All groups share one centre, and each spreads out both ways along 16 directions, with some noise.
In the rows, 128 means zero.
Some rows, each with its group after it:
[140 151 103 109  96 135  99 122 116 106 117  90 102 169 144 100 165 162
 136 158 103 110 135 132 146 103 109 136 132] | j965
[164 113 104  92  95 136  81 176  84  84 160 183 163 154 194 123 147 147
 110  89 109 121 143 132 128 105 142  83  89] | j864
[173 122 146 103 153 131 146 106 166 153 172 164 143 104 135 115 188 128
  77 126 110  69 112 108 107 136  94 112 148] | j771
[ 70  77 135 129 115 117 160 116 124 133 120 142 188 149 115 132 120 129
 159  98 124 150 136  92  95 134 142 113 161] | j771
[150 143 104 136 145 156  95 101 107 117 111 122 130  84 160 156 144 117
 117 164 122  79  95 119 101 113  95 122 135] | j771
[147  72 145 146 167 118 125 111 145 138 114 171 186 124 171 136 156 107
  84 143 150 107  91 129  94 135 167  90  97] | j771
[110  99 144 168 169 130 114 133 186 114 143  77 119 124 155 106 150 107
 134 125 152  44  79 117 130 188 123  95 156] | j864
[168 123 149  99  82 188 154  88 103  99  83 138 149 187 166 130 182 185
 107 130 101 109 140 105 122 104 110  88 177] | j864
[ 74 133  78 144 174 156 150 162 125  98 117 104 106  92 154 123  70 118
 189 124 129  69  95  91 112 162  90 160 183] | j864
[165 131 119  78 158 108 116 116 178 113 140 136 174 130 164 119 134 152
 166 112 134  70  96 149 137 141 140 112 126] | j864
[140  96  97  80 127 150  93 125 171  70 150  90 172 168 178 118 167 155
 121  96 151  54 110  88 154 114 111 121 135] | j864
[129  96 137 135 111 162 107 174 101  91 118 145 121 154 137 117 127 112
 147 104 117 144 106 152 139 144 140 106 126] | j771
[185 127 159 116 107 100  84 109  94 133 106 179 158 181 150 161 138 111
 119  87 126 149 110 179  88 101 139 103  65] | j864
[129 126 147 150 124 148 168 163 153  64 142 141 175 104 153 106 126 139
 120 133 122 116 164 102 174 166 168  52 147] | j771
[178 119 139  97 112 135 106 153 142 133 162 138 115 138 151 100 137 138
 130  95 137 126  92 139 154 150 153 124 123] | j864
[138  71 141 141 126 123  85 122 146 141 115 127 125 178 136  92 149 103
 150 146 153 174 105 126 177 109 198 106  98] | j254
[131 163  91 128 132 130 146 118  94  98  80 124 173 120 150 178 150 152
 128 136 123 113 119 119  79 147 130 108 181] | j864
[ 91  88 180 163  97 167 167 137 107 101 103 142 152 138 151 117 129 127
 146 116 108 128 126 148  97 180 160  53 148] | j771
[138 137 153 116  99  86 109 135 125 150 158 153 149 109 127 111 143 156
  99 147 110 145 168 175 154 141 186  94  68] | j864
[131  80 113  78 108 109  88 161 151  87 196 157 180 111 140 114 132 119
 134  96 135 121  91 137 126 134 160 154  47] | j254
[131 114 131 124  98 125 123 110 139 130 138 109 162 138 127  91 177 127
 114 148 117 138 121 133 125 117 129 117 130] | j864
[118 173  97 112 113 158 137 155 109 107 179 159 177  79 110 132 136 110
  90 109 115 109 139 121 112 139  96 154 130] | j965
[144 126 116 155 144 187 126 137 152 121 129  85  35 166 174  59 134  96
 179 131 129  87  83  98 122 111  69 138 176] | j965
[113 143 126 110  79 248 134 140  86  88  94 121 122 159 137 121 129 122
 150  86 136  91  67 166 130 175 126 153 155] | j254
[126 159  94 123  99 149 124 136  96 130 108 137 128 129 194 119  92 141
 171 128 168 129 109 158 110 157 225 144  93] | j254
[145 144 152 165 149 115  96 125 108 161 114 138 119 130 133 158 111  76
  94 105 151 119 108 175  96 135 119 122  89] | j864
[153 102 115 136 150 142 128 133 145 135 135 118 151 104 187  88 140 130
  80 163 127  99 108 141 102 112 105 117 116] | j864
[ 96  93 100 115 128 191  84 137 115  98  83  80 153 166 133 134 127 134
 119 112 157  98  83 149 167 134 122 158 128] | j965
[152 113 156 135 127 127 151 117 151 126 141 118 140 114 126 119 187 136
  92 140  99 101 108 108  98 144  88  97 177] | j254
[153 183 115 104 109  81  70 108  80 122 112 135 129 118  67 207 169 155
 102 148 105 150 166 120 168 104 130 128 126] | j254
[188 115 139  82 123 109 133 130 150 140 183 157 140 110  93 116 155 134
 126 104  98 160 130 108 132  98  79 120 153] | j254
[119 161  75 143 152 134 120 122 115 133  91 120 195 102 128 149 150 104
 109 155 158 138 109 162 106 143 160 121 137] | j864
[194 168 102 126 201 153  73 118 123 130  85 150 119 146 120 185 117  99
 140 107 171 120 131 129 207  97 129  89 151] | j254
[138 161 139 152 119 117 112 114 136 142 156 122 125 128 112 121 164 101
 102 141 134 135 147 123 145 120 135 113 121] | j965
[158 117 133  94 120 177 191 109 201 121 194 149 118 120 116  53 154 120
 141 153 129 147 131 115 150  93 128 155 115] | j965
[122 122 153 109  92 147 155 174  92 139 136 143 115 109 103 116 110 164
 136  86  93 144 111 111 146 191 128 132 195] | j965
[103 167 126 195  92 127 163  89  88 161  91 115 138 122 142  77 181 103
 132 216  81 155 127 144  44 118 125  95 169] | j965
[ 69 141 110 120  51 167 120 109 100  91 100 100 151 168 104  82 201 159
 160 192  84 144 148 153 159 126 165 119 132] | j965
[147 108 120  88 123 143 100  98 174 111 145 102 119 135 143 102 173 155
 173 157 125  90 123 130 173 124 150  89 132] | j965
[146 130 156  98  77 171 153 141 127  62 105  96 163 150 137 105  89 174
 101 111 108 116 124 126 164 114  75 163 131] | j771
[106 164 154 148  99 174 121  89 111  84 120 105 147 136 144 132 165 129
 111 136  85  26 143 104 122 128  58  92 157] | j771
[ 71 138  58 126 116 109  92 146 150  91 147  54 134 145 132  83 134 116
 187 140 138 101  89  87 139 133 126 182 153] | j864
[157 116 133  78  84 138 112 131 131 133 152 113 103 106  96 102 164 166
 135 152  94 146  99 145 157 133 122 145 143] | j965
[ 94  95  97 158 151  94 118 159  86 123 126 164 141 111 175 153 101 112
 159 109 113 129 131  80  64 131 126  94 154] | j771
[130 128  92 100  75 137  96 161 124 103 185 138 157 136 138  75 172 104
 143 123 112 154 100 171 104 118 149 143  80] | j965
[146 153 166 103  70 117 149 154 113 135 177 143 146 159 133 102 143 136
 102  49  99 113 110 149  68 166  86 143 142] | j254
[196 169 136  94 113 123 153 125 147 163 142 133 115 125 167  88 151 178
 112 144 122 116 131 167 127 146 160 106 133] | j771
[122 109 104  92 138 155 120 122 126 135  98 133 144 168 116 122 168 149
 123 124 124 116 109 155 135 124 118 148 142] | j771
[104 106  91 148 156 164 125 156 126 119  75  79 155 170 164 107 108 138
  47 140 165 107 112 140 139 108  99 194 113] | j965
[ 86  91 146 144  66  43 144 135 140 105 232 156 142  80 106  99 200 124
 149 162  64 162 169  35  87 141 162  74 134] | j254
[150 138 162 130 108 139 158  93 138 132 101 113 162 147 147 114 161 144
  97 144 119 114 124 175  90 134 112 101 132] | j771
[136  62 125 110  92 121  96 134 156 128 191 129 115 121 131  47 151 108
 150 161 106 159 100  89 144  81 125 160  92] | j254
[ 87  76 144 173 103 195 143 148 114  74 126 157 125 147 130 100 162  83
 159 131 108 131  99  80 118 147 150 103 148] | j254
[109 124 161 141 118 130  97 160 128 128 177 148 117 158 120  72 121  92
 129  87  96  85 136 140 153 128  79 124 102] | j864
[200 130 128 129 124 118  52 110 148 146 122 111 113 191 174 104 117  81
 173 101 186 152  69 160 136  94 168 126  80] | j771
[128 110 103  75 138 125  89  96 146  90 134 109 196 146 141 187 162 130
 168  72 141  72  94 143  88 132 101  94 145] | j965
[163 110 155 128  84 122 168  96 149 114 116 171 150 180 152 102 177 140
 156 155 145 177 128  85 133 127 245  90 123] | j254
[ 98  73 152 107  71 178 131 142 128  94 149 120 173 119  49 112 152 109
 127 121 120 195 103 143 168 139 139 148 128] | j771
[167 127 129  99 105  93 113 153 138 139 153 119 133 115 192  97 116 175
 123 116 127 106 110 156 113 153 162 119 104] | j771
[142 115 139  92 127  83 100  69 135 147 106 130 163 166  85 161 160 156
 160 134 106 167 184 111 161  64 117  77 143] | j254
[121 161 111 145 148 136 165 150 132  92 124 136 130 156 134 172 125 103
 124  73 168 122 124 135  78 162 137 134 140] | j965
[188 218 151 130 113  86 172 169 103 155 140 167 111 145 155 126 113 141
  90  59 126 111 105 133  79 193 126 154 155] | j965
[148 123 180 139 106 133 164  97 147 113 121 120 136 165 110 108 213 156
  94 142  80 102 141  83 135 134  87  76 200] | j254
[133 125  74  97 143 172 108  91 120 178  89 125 111 157 120 121 160 119
 185 155 161 165  95 155 137 103 178 145 145] | j771
[188  65 153 117 153 127  86 103 118 144 105 167 120 130 189 160  97 141
 131 122 131 137 136 115 131  64 122  62 101] | j965
[154  78 144 122 135 116 159  85 112 139  44 127 156 139 193 134 134 197
 118 188  89 133 131 146  70  94 113  82 146] | j965
[159 172 152 137 107  99 114 126 106 141 128 154 137 185 122 110 148  93
 158  85 108 135 102 138 101 136 113 117 146] | j864
[148 113 119  84 140 148  88 109 109 149 112 122 125 111 129 160 116 156
 175 111 108 119 125 173 124 113  88  87 150] | j254
[120  65 109 147 169 172  78 152 151  91 170 163 160 141  98  99 209  47
  90 132 113 105 100 108 165  95  79 107 118] | j771
[ 95  96 127 188 158 153 202 143 163 139 136 145 183 162 177  36 110  73
 122 122 132 134 143  90  75  94  88 110 157] | j254
[138 111  94 128 149  90 164 135 138 116 115 142 237 162 167 134 143 112
 118  86 135 147 104 117  31 109 101 112 165] | j864
[138  91 191 148  87 130 211 152 143 108 153 159 139 158 188  72 158 139
 109  93  96 101  92  94  45 190 131  99 165] | j254

New rows. What belongs after each?
[150 111 158 110 107 103 111 108 148 153 162 129 124 140 134 125 133 136
 137 114 150 145 139 137 131 127 165 104  95] | j864
[141  84 211 190 145 132 180 112 155 143 140 205 162 137 153  99 133  78
  98 123 119 130 151 110 100 129 145  44 110] | j965
[134 175 120 141 102 136 115 144 108 104 137 130  93 150 128 113 138 123
 110 129 125 107 119  71 163 132 128 170 137] | j254
[ 81 105 107 118 124 114 129 132  82 159 113 177 155 129 121 158 153 146
 108 123 123 132 129 119 106 159 180 136 131] | j771
[144  75 159 125 119 180 178 126 153 146 116 137 113 120 126 111 103 115
 203 104 169 194  76 140 131 179 217 100 163] | j771
[127 143 124 130 107 209  88  85  98 123 105 109 114 156 175 119 139  95
 184 113 123  75  87 165  83 106  83 101 137] | j254
[174 183 161 112 125  91 119 125 135 163 154 171 198 160 120 166 107 106
  83  25 187 113 129 125 143 158 158 132 114] | j965
[146 151 119 109 115 162 146 124 145 139 132 139 135 124 132  94 127 146
 119 145 163 130 129  92 203 139 195 148 140] | j771
[148 121 149 140 100 125 112 128 132 149 133 112 129 130 160  99 140 130
 142 131 140 137 100 187 103 165 182  87 112] | j771
[124 118  93 101 138 112 155 126 119 165 123 144 134 132 131 119 147 148
 166 129 115 165 137 139  83 123 141 102 168] | j771
[166  85 109  84 106 134 126 188 121 110 161 143 122 118 111 105 111 129
 173 103 107 223 108 152 129 110 124 126 137] | j771
[156  84 155 139  98 161 147 117 128 110 107 146 104 141 164  81 190 151
 129 195  93 143 112  94 138 119 164  83 153] | j254
[153  82 150 103 148 154 124 109 153 132  97 123 147 127 156 118 119 169
 113 139 143 102 110 130 178 133 151 108 130] | j965
[ 78 120 102 126 118 136 145 133 115 114  92 116 139 131 118 125 106 137
 203 144 136 156 108 128 131 154 184 139 148] | j864
[ 98 138  95 140 172 155 129  93 115 131  93 144 136 107 126 193 150 114
 164 128 151  82 117  89 118 158 162  88 184] | j771
[113  94 121  99  75 117 110 135 132  98 145  84 152 165 110 151 168 159
  95  97 149 147 128  98 138 134 148 152 127] | j864
[166 177 158 108 102 104 160 119 148 142 152 158 157 162 118 122 151 124
 118  83 139 130 110 147 106 160 157 135 126] | j965
[138 159 155 105  84 111  98 123 113 162 160 129 168 135 116 102 153 138
 144  76  99  91 109 111 140 168 108 102 184] | j965
[115 109 123 148 129 119 113 141 122 125 116 125 168 124 131 125 177 122
  89 151 118 135 124 183 100 149 147  87 110] | j771
[144 115 122 127 138 131 104 155 148 113 174 129 123 107  81 149 137  73
 185  79 155 172  98 108 149 155 144 102 164] | j771
[164 139  46 112 141 172  72 121 150 136 171  78 162  42 133 132 201  97
  85 176 177 124  79 140 134 121 136 130 140] | j864
[149 157 114 110 107 174 113 137 100  90 111 130 132 128 145 120 125 155
  97 145 106  97 127 117 164 110  95 156 128] | j771
[156 127 107 119 167 140 144 109 140 164  75 137 136 175 145 121 151 133
 126 133 154 149 110 165 112 117 146 126 148] | j771
[188  86 145 109 139  56 126 126 167 192 152 117 113 139 193  43 115 164
 106 155  97 132 123 113 104  71  78 136 120] | j254
[125  85 159 166 143 199 170  87 126 136 108 177 180 110 123 108 125  75
  56 173 119 143 140 120 107  57  78 136  96] | j965
[122 117 155 116 123 112 172 121 148 136 148 120 167 133 113 104 158 154
 113 110  86 111 159 110 106 138  67  91 193] | j254
[116 117  89 147 133 174 116 155 119 132 138 143 206 151 145 104 152  74
 109  94 175 168 125 138 127 132 170  91 142] | j864
[127 143 122 128 121 107 110 134 134 154 166 116 167 141 134 115 130 104
 129  72 145 118 131 104 122 135 112 119 152] | j965
[102 178 104 119  29 142  42 152  92 116 184  99 115 171  80  65 179  99
 172 133 110 174 167 144 214 109 169 118 102] | j771
[154 104  95  94 169 135 151 151 167 105 123 129 163 120 141 115 125 158
 120 132 145 132 124 121 157 125 131 129 155] | j771
[152 115 110 109 130 139  45 113 113 142 103  89 154 116 167 128 140 145
  98 142 132  73  87 144 155 117 108 121 123] | j965
[122 110 176 145 127 133 145  92 119 139  62 129 164 159 149 120 134 166
 104 148 106  96 138 122 143 138 125  84 161] | j965
[104  44 169 142 116 140 149 124 125 116 101 154 177 143 152 132 130 122
 143 111 121 140  96 153  69 156 157  81 127] | j771
[119 101 165 185 153 134 222 114 187 139 109 109 140 165 160  47 166 145
  89 164 110  93 143  49 120 135  95  95 217] | j254
[167 119  95 105 138 147 103 138 131 101 128 133 163 149 188 110 149 133
 118 116 131  88  89 126 110 109  98 126 133] | j864
[128 116 130 134 114 161 121 133 130  99 152 132 117 108  99 140 172  96
 149 127 131 137  91 101 146 160 155 116 155] | j254
[154 102 174 129 109 125 111 126 106 127 110 170 136 173 144 131 121 142
 105 108 116 145 149 129 153 109 146  95  94] | j965
[101  97  84 119 123 108  86 203  97 168 179 180  95 134 164  63 149 134
 151 117 112 139 129 123 144 164 203 107 116] | j771
[166 126 111  91 111 162 126 144  99  97 118 157 113 158 168 136 121 146
 183  84 115 128  94 104 106 124 120 125 168] | j864
[153  83 141 131 128 150 113 119 132 104 114 137  91 130 141 123 159 129
 145 153 122 125  83  92 142 126 150 116 140] | j254
[118  69 141 112 139 154  95 123 167  95 143  93  91 150 147 119 116 111
 187  89 145  66  66 108 136 138  99 137 130] | j864
[ 86 114 113 115 101 148 149 129 107 120 125 147 166 131 142  99 143 167
 118 151  92 115 160 100 136 122 140 123 140] | j771
[125 100 148 114 112 141 129 115  88 136  80 159 185 171 148 151  99 143
 142  77 133 141 122 130 116 128 144 101 147] | j965
[164 191 106  90  65 154 138 170 109 119 211 169 127 123 160  57 130 134
 133  97  96 119 145 107 126 114 110 147 129] | j254
[104 105 140 135 121 158 117 152 115  97 119 104 143 126 106 163 154 135
  65 105 133  98 104 137 137 172 110 138 141] | j864
[154 133 131 119 107  94  64  79 136 149 152 107 152 114 186 128 138 118
 135 135 144  74  96 121  92 109 132 116  86] | j771
[163 185 102 122 154 127 132 110 127 128  93 106 131 137 120 160 138 128
 123 126 142 129 123 139 117 112  89 133 169] | j771
[104  86 113 134 166 122 133 140 146 171 138 131 143 144 122 101 179 111
  95 118 130 113  98 135 102 152 115 142 154] | j771
[149 164 158 122  98 114 139 123  91 142 114 136 103 123 110 161 128 149
 114 114 106 134 127 136 100 144 111 143 140] | j864
[177 148 125 135 110 194 154 136 127 119 131 172 174 162 166  99 135  67
 121  90 166 150  83 164  87 126 156 129 114] | j254
[119 139 151  95 101 153 149 110 137 135 144 126 188 159 124 147 127 112
 175  26 143 104 102 189  59 174 110  98 151] | j254
[ 84 109  95 189 159 192 133 157 109 134 123 110 153  87 130 165 140  72
  78 111 192 140 125 120 103 171 153  89 176] | j864
[142 172 114 130 125  75 156 116 134 140 117 113 147 125 131 140 144 137
 163 125 134 139 109 111  78 161 154 117 184] | j864
[150 152  92 134 144 166  89 118 148 122 186 124 141  68 131 123 168  57
 104 147 145  87  88 141 106 111  92 144 104] | j965
[139 200 141 140  78 142 139 116  69 130 131 189 149 137 137 125 141 119
 114 126  87 126 157 126 100 117 125 108 127] | j965
[128  74 169 105  75 126 148  99 149 103 107  88 165 188 114 137 190 176
  94 109 132 141 116 113 121 140 139 123 148] | j864
[134  94 152 139 121 141 168 152 132 157 146 143 118 130 128  84 108 114
 116 110 121 165 124 107 114 125 107 136 159] | j965
[148 100 125  69  80  64 115 134 157  84 171  79 176 119 112 165 203 196
  92 107 131 127 115 105 118 166 150 126 143] | j864
